There are 4 ways to turn a row about zero (a turn may also mirror it). The second row of each pair is the first, turned, with some noise. The first 36 pairs use one turn. New pairs use 3 turns, one after the other, and a turn may come again.
Some pairs, each with its turns in order after it:
[-2.52  2.65  1.84 -2.52 -0.45  2.57 -2.46 -0.94]
[-2.22 -0.77  0.72  0.86 -5.12 -1.33 -1.57 -0.75] => Q531

[ 1.50 -0.97  0.74 -0.45  2.16 -5.19 -0.04  4.06]
[-1.88  2.95 -2.39 -2.29  2.58  0.60  4.40 -1.11] => Q531

[ 0.67  1.98 -0.35 -2.04  0.45 -1.19 -3.45  0.43]
[ 0.91 -3.04 -0.84 -0.41 -2.48  0.16 -2.49 -1.03] => Q354

[ 1.40 -0.95  5.87 -1.68  4.16 -1.75  4.23  0.45]
[-5.77  2.28 -0.10 -1.82  0.84  5.57  0.18  2.29] => Q357

[ 1.28 -1.60 -2.70 -1.01 -1.05  1.40 -0.16 -3.47]
[ 2.77  0.12 -1.02 -0.23  0.22  3.75  1.26  1.66] => Q354

[-0.67  0.81 -2.39 -0.39  2.59 -0.08  1.52  1.51]
[-2.20 -0.86 -1.31 -0.01  2.18  1.58 -1.28 -1.31] => Q531

[-1.73 -1.33  2.09 -1.10  1.15 -0.91  1.89  0.24]
[-1.74  1.04  0.15 -0.59 -1.45 -1.97  1.98  0.68] => Q354

[ 2.50  0.27  0.88  2.94  2.32  2.36 -0.93 -1.23]
[-0.24  3.23  0.41  1.96 -0.08  2.69 -2.00 -1.89] => Q354

[-4.03 -2.39 -2.02 -1.47 -0.43  4.16 -0.03  1.50]
[-3.12  1.12 -0.41  4.96  0.12  2.45 -0.88 -1.82] => Q156

[ 2.98  2.73 -0.35 -0.01  1.03 -1.73  0.34  1.40]
[-0.52 -0.80  0.64  2.17 -0.39 -0.88 -3.68  1.52] => Q354

[-2.94 -3.67  0.21 -2.69 -0.48 -2.43 -0.38  0.65]
[ 1.45  0.31  1.54  4.32  1.28  2.92 -0.99  2.04] => Q357

[ 3.84  0.94  3.91  0.51  0.21  2.32 -0.34  0.23]
[ 3.43 -0.70  1.63 -2.82  1.82  2.68  0.49 -1.81] => Q156

[-0.35  3.31  2.32  1.03 -2.18  0.29  1.38  4.13]
[-2.58 -1.88  0.26  2.56  0.47 -3.29  3.67 -0.04] => Q531

[-0.27 -0.07 -0.60 -4.29 -3.90  0.58  0.15  4.81]
[-0.68 -4.76  3.32 -4.24  0.91 -0.83 -0.25  1.83] => Q354

[ 2.72  1.91 -1.40  0.34  0.05  0.24  1.15  2.56]
[-1.71 -1.58  1.95 -0.22  3.04 -0.21  1.55 -1.28] => Q531

[ 0.04  2.16 -0.76 -2.62  0.08  4.91 -1.08  1.30]
[-2.82  1.75  1.04 -0.48  1.16  3.79 -0.56 -3.40] => Q156

[ 0.34  0.49 -6.78  0.07  0.71  3.36 -0.26  0.22]
[ 0.52 -4.61  1.06 -1.30  2.14  1.68 -3.84 -3.56] => Q531

[ 2.90 -0.57 -3.51  2.80 -1.08 -3.50 -1.89  0.48]
[-0.24 -4.49  2.25  0.79 -1.69 -1.67 -2.66 -2.32] => Q357

[ 0.93 -0.23  3.47 -4.61 -1.92 -3.06  3.94 -0.68]
[-3.05  0.00  0.42  1.66 -2.33  2.68  1.35  6.02] => Q357

[-2.03  1.12 -2.60  1.15 -3.28 -0.69 -2.56  1.70]
[ 1.98 -3.04 -1.27  0.75 -1.25 -0.38  2.19 -3.72] => Q531

[ 2.67 -1.04 -1.84  6.62 -2.52 -3.44 -1.77 -3.10]
[ 1.67 -7.41  3.20 -2.68 -1.73 -0.39 -0.70 -2.80] => Q357

[ 1.36 -1.08 -1.80 -0.15 -4.02 -0.03  2.69  0.70]
[ 1.74 -0.99  2.17 -0.52  3.39 -0.06  1.25  3.24] => Q354

[-1.47 -1.20  2.32  1.14 -4.04  0.74  1.05 -3.38]
[ 2.51 -2.31  1.08  1.37 -3.82  0.77 -2.73 -0.57] => Q156

[ 2.98  0.22  1.34 -1.59  3.20  1.58 -3.72  6.80]
[-0.18  3.41 -1.43 -2.02  6.96  4.13  1.76  1.22] => Q156

[-0.46 -3.17  0.54  1.62 -1.51 -0.64  2.07 -1.04]
[ 1.49  2.68  0.45 -0.46  1.53 -0.99  2.67  1.06] => Q354

[ 2.55 -1.26 -1.52  1.03 -3.97  5.20 -1.55  1.16]
[ 3.22 -1.52 -6.01 -0.47 -2.31 -1.80 -1.05 -1.26] => Q357

[-1.39  3.12  4.60 -3.02 -1.87  1.44  2.46 -1.12]
[-1.65  1.89 -2.16 -1.07  0.40  0.14  4.31  5.08] => Q357

[-0.20 -0.38  4.97  0.99 -2.55 -1.46  0.72 -1.95]
[ 5.08 -0.99 -0.04 -0.69 -2.10 -0.08 -2.66  0.28] => Q156

[-1.77 -1.78  1.39 -0.96  2.57 -5.08  0.17 -3.56]
[ 3.01  2.95  0.51  0.98 -2.50 -4.71  0.86  2.67] => Q156

[-1.27  2.44 -0.60  0.14  1.79 -2.80  3.34 -0.67]
[-1.74  1.51  4.25 -1.83  0.16 -0.57 -0.71  2.16] => Q357

[-0.89  0.05  0.80 -2.36  1.57 -2.37  0.32  0.41]
[-1.96  1.37  1.77  2.01  0.62  1.08  0.29  0.99] => Q357

[-2.71 -0.94 -2.58 -2.83 -0.98  3.43  2.50 -1.43]
[ 0.58 -0.30 -0.20  2.37  0.37 -1.73 -5.55 -1.57] => Q531

[ 2.41 -0.78  0.84  3.04  1.37  0.17  3.08 -1.90]
[ 0.68  0.10  1.45  0.67  2.97  1.65 -0.09  4.12] => Q531

[ 1.70  1.16 -4.66  2.09  3.02  2.79 -0.97 -3.12]
[-3.60 -1.19  2.23 -0.59 -1.66  0.47  5.68 -1.16] => Q156

[ 1.92  4.29  0.11 -0.42 -0.12 -1.90  4.38  1.46]
[-0.18 -1.00 -1.37 -3.92  2.06 -3.80 -1.54 -3.14] => Q156

[-2.83 -0.70 -0.65 -1.33  0.91 -2.46 -3.57 -1.52]
[ 1.60 -1.23 -3.61 -1.56 -2.44 -1.08  0.56 -1.81] => Q354

New pairs, each followed by its turns in order:
[-0.04  0.13 -5.99 -0.52 -0.89 -3.15  1.06 -1.64]
[ 2.31  0.08 -4.41 -1.02  3.06 -1.50 -3.39  1.00] => Q357 Q357 Q531

[-2.18  0.47 -5.05  1.93 -2.79 -0.41 -0.23  1.23]
[ 2.05 -0.52  1.55 -3.32  2.83  1.42  3.93  1.45] => Q156 Q357 Q156

[ 4.29  0.62  0.55  1.57  3.30 -1.67  0.32 -1.27]
[ 1.57  0.77  0.61 -2.99 -2.05  3.89 -0.65  2.33] => Q354 Q354 Q531

[ 2.43  1.35  2.37  4.12 -0.36 -0.50  0.81 -1.53]
[-0.59  0.46 -0.95 -1.16 -3.67 -0.29  3.58  1.90] => Q354 Q357 Q354

[-4.67  1.99  3.51 -2.64  0.67 -2.67 -3.91 -0.07]
[ 0.13 -5.35  0.89 -4.45 -1.60  2.95  0.41 -2.90] => Q531 Q531 Q357

[ 0.57 -0.59 -1.50  1.10 -0.78  4.99  2.30 -3.27]
[ 2.84 -4.64  1.77 -0.99  0.46  2.44 -0.13  2.11] => Q156 Q156 Q156

[ 1.47 -1.84 -0.07  0.92  2.07 -1.00  3.06  2.27]
[-0.79  1.11 -0.57  1.64 -0.09 -3.07 -0.88  3.37] => Q156 Q156 Q354

[-1.29 -2.65 -2.35  5.98  2.02 -2.84 -2.05 -2.96]
[ 1.23 -1.29  3.12  2.31  1.73  3.55 -3.23 -5.24] => Q156 Q156 Q357

[-1.44  3.40  5.11 -3.10 -4.58  0.77  0.99 -1.27]
[ 5.32 -1.51 -0.36 -4.55  0.65  1.67 -2.41  3.36] => Q531 Q156 Q354

[-1.00 -2.31  0.88  3.73  4.35  4.53  0.23  3.51]
[ 4.58 -5.21  1.22 -1.04 -0.59 -2.90 -3.37 -1.40] => Q357 Q354 Q531

[ 1.75 -2.46 -2.08 -3.92 -4.82 -0.30  1.28 -2.92]
[ 0.19 -1.36  0.45  1.25 -2.71 -2.90 -3.45  5.62] => Q156 Q531 Q357

[-1.85 -2.28 -0.23 -0.08  3.40  1.98 -1.58  0.30]
[ 0.87  0.10 -3.02  0.68 -1.45 -0.40  3.43 -1.62] => Q156 Q354 Q156

[ 2.12  2.17  1.28 -1.71  5.20  1.63 -2.52 -3.50]
[ 0.04 -5.58  2.96 -1.17 -3.99  0.44 -1.50 -0.03] => Q531 Q156 Q531

[ 1.66 -0.91 -0.12  0.57  1.72 -0.16  0.64 -2.13]
[ 0.27  0.24 -2.50 -1.50  0.84 -1.10  0.65 -1.25] => Q156 Q531 Q156

[ 0.03  1.99 -0.19 -5.08 -0.79  0.70 -1.58 -2.68]
[ 2.07 -4.46 -0.80 -1.22 -0.35  0.86 -3.82  0.37] => Q531 Q531 Q156

[-1.32  2.85 -1.32 -3.05  1.27 -1.31  2.42  2.45]
[-1.69 -2.08  1.02  1.09 -3.31  2.85 -0.36 -2.53] => Q156 Q531 Q156

[-0.66 -3.91 -0.42 -0.31  2.41 -0.69  1.26  2.75]
[ 1.92  1.12 -1.11 -4.38  0.08 -1.44  1.78  1.15] => Q354 Q354 Q354

[-5.65 -2.24 -0.72 -0.48  0.19 -0.85 -1.38  4.11]
[-0.15  4.93  1.03 -2.67 -2.10  3.94  2.12 -0.09] => Q156 Q357 Q531

[-1.92 -1.58 -2.05 -0.21  3.27  0.82 -1.15  2.98]
[ 1.83 -2.65 -2.21 -3.73 -0.31 -1.47  1.26 -0.28] => Q354 Q357 Q156

[ 3.08  0.82 -1.25  1.36 -0.09  0.80  1.35  3.00]
[-2.28 -2.34  2.30  1.04  2.06  0.24 -1.33 -0.97] => Q354 Q156 Q531

[-2.65 -0.89  0.46  2.82 -2.99  2.40 -2.16  1.97]
[-0.34 -1.69 -0.40  3.51 -1.79  3.41 -1.13 -2.62] => Q156 Q531 Q357

[-2.77 -1.20  2.74 -3.56 -1.53 -4.39  0.23  0.71]
[ 2.91  2.63 -4.09  0.85 -0.63  3.81  0.45  1.30] => Q156 Q357 Q531

[-0.22 -0.03  0.57 -2.33  2.03 -1.03  2.67 -0.74]
[-0.56 -1.78  0.13  3.51 -1.39  0.94 -1.10  0.28] => Q531 Q531 Q156

[-1.24  1.87 -3.11  1.62  0.67  1.96 -0.13  0.00]
[ 1.83 -0.96 -2.14  2.34 -1.65 -0.60 -1.90 -0.63] => Q357 Q357 Q156

[ 0.53 -0.75  0.27 -5.61 -1.31  2.28  0.84  6.27]
[ 1.70  2.23  1.73 -2.08 -4.38 -4.84  2.29 -4.32] => Q156 Q357 Q156

[-2.99  3.05 -3.27  0.29 -0.89  2.53 -0.47  4.81]
[ 2.59  0.47 -0.56  4.44 -1.67 -4.66  0.89 -2.40] => Q354 Q531 Q357

[-1.35 -0.81 -3.30 -0.32  1.76 -2.78 -1.40 -3.79]
[ 3.32  1.39  3.90  0.86 -0.14 -0.35  3.42  0.03] => Q354 Q531 Q156

[-0.59 -1.01  1.25  2.57  0.68 -0.60  3.29  1.78]
[-0.59  2.57 -0.87 -2.46  1.49 -2.53  1.44 -0.28] => Q357 Q156 Q357

[-1.18 -1.87  4.14  1.37 -1.99  2.00 -2.79 -1.47]
[ 4.67 -0.55 -1.05  2.01 -1.29 -2.85  1.71 -0.74] => Q357 Q156 Q156

[-1.46  3.22 -2.23 -4.74  1.40  3.55 -4.44  1.07]
[ 1.09  3.54 -4.42  1.49  3.86 -1.69 -4.19 -0.93] => Q357 Q354 Q354

[-1.69 -2.76  0.66  2.12 -3.80 -0.66 -0.80 -2.43]
[-3.19  3.56  0.20 -0.23  1.41 -0.46 -0.71  3.52] => Q531 Q531 Q531

[ 0.52 -3.30 -0.37  2.30  4.18  3.82 -3.12  2.27]
[-6.08 -0.31 -2.35  1.27  1.28 -0.41  0.79 -3.89] => Q156 Q354 Q354

[ 2.60 -3.54  2.52 -6.46 -0.25  0.64  0.05  2.78]
[-2.03  1.19 -2.28  3.94 -1.46  4.50 -4.92  0.12] => Q156 Q357 Q531

[-2.16  3.15 -1.04 -1.47 -1.05  0.30  3.28  0.16]
[ 2.78  1.18 -0.17  0.70  2.14  2.00 -0.65  3.71] => Q156 Q354 Q354

[-0.39  2.58 -0.44 -1.02 -3.30 -1.50  1.18 -1.88]
[-1.30 -0.19  1.14  1.76  0.23  0.22 -1.82 -3.90] => Q357 Q156 Q357

[ 1.35  2.66  0.33 -3.36  0.02  1.90 -1.93 -1.33]
[-0.92  0.11  0.31  1.50 -1.65 -1.50 -1.38  4.33] => Q357 Q156 Q156

[ 2.85  0.90  1.71 -0.39  1.03 -0.17 -1.78 -3.43]
[ 3.35 -0.17  1.57 -1.69  0.08  1.00  3.22 -1.21] => Q354 Q354 Q156

[-2.44  0.85  0.47  0.91  0.45  3.18  1.60  0.57]
[ 0.85 -0.12 -0.57 -0.83  1.07 -1.09 -4.20 -0.32] => Q531 Q156 Q357

[ 0.80 -1.92 -1.45 -0.69  0.59  0.10 -0.66 -0.09]
[-1.33  0.83 -0.68 -0.28  1.20 -0.37  1.42  1.12] => Q531 Q156 Q357

[-1.96 -5.15 -1.11 -0.27 -1.62  4.10  0.48 -0.66]
[ 4.71 -1.82  1.67 -1.63 -1.39  1.26 -4.33 -0.12] => Q531 Q354 Q354

[ 2.30  0.89  1.27  0.27  0.11 -1.18 -0.05 -0.97]
[-0.82 -1.69 -0.21  1.58 -1.19 -1.22  0.50 -0.65] => Q156 Q531 Q354

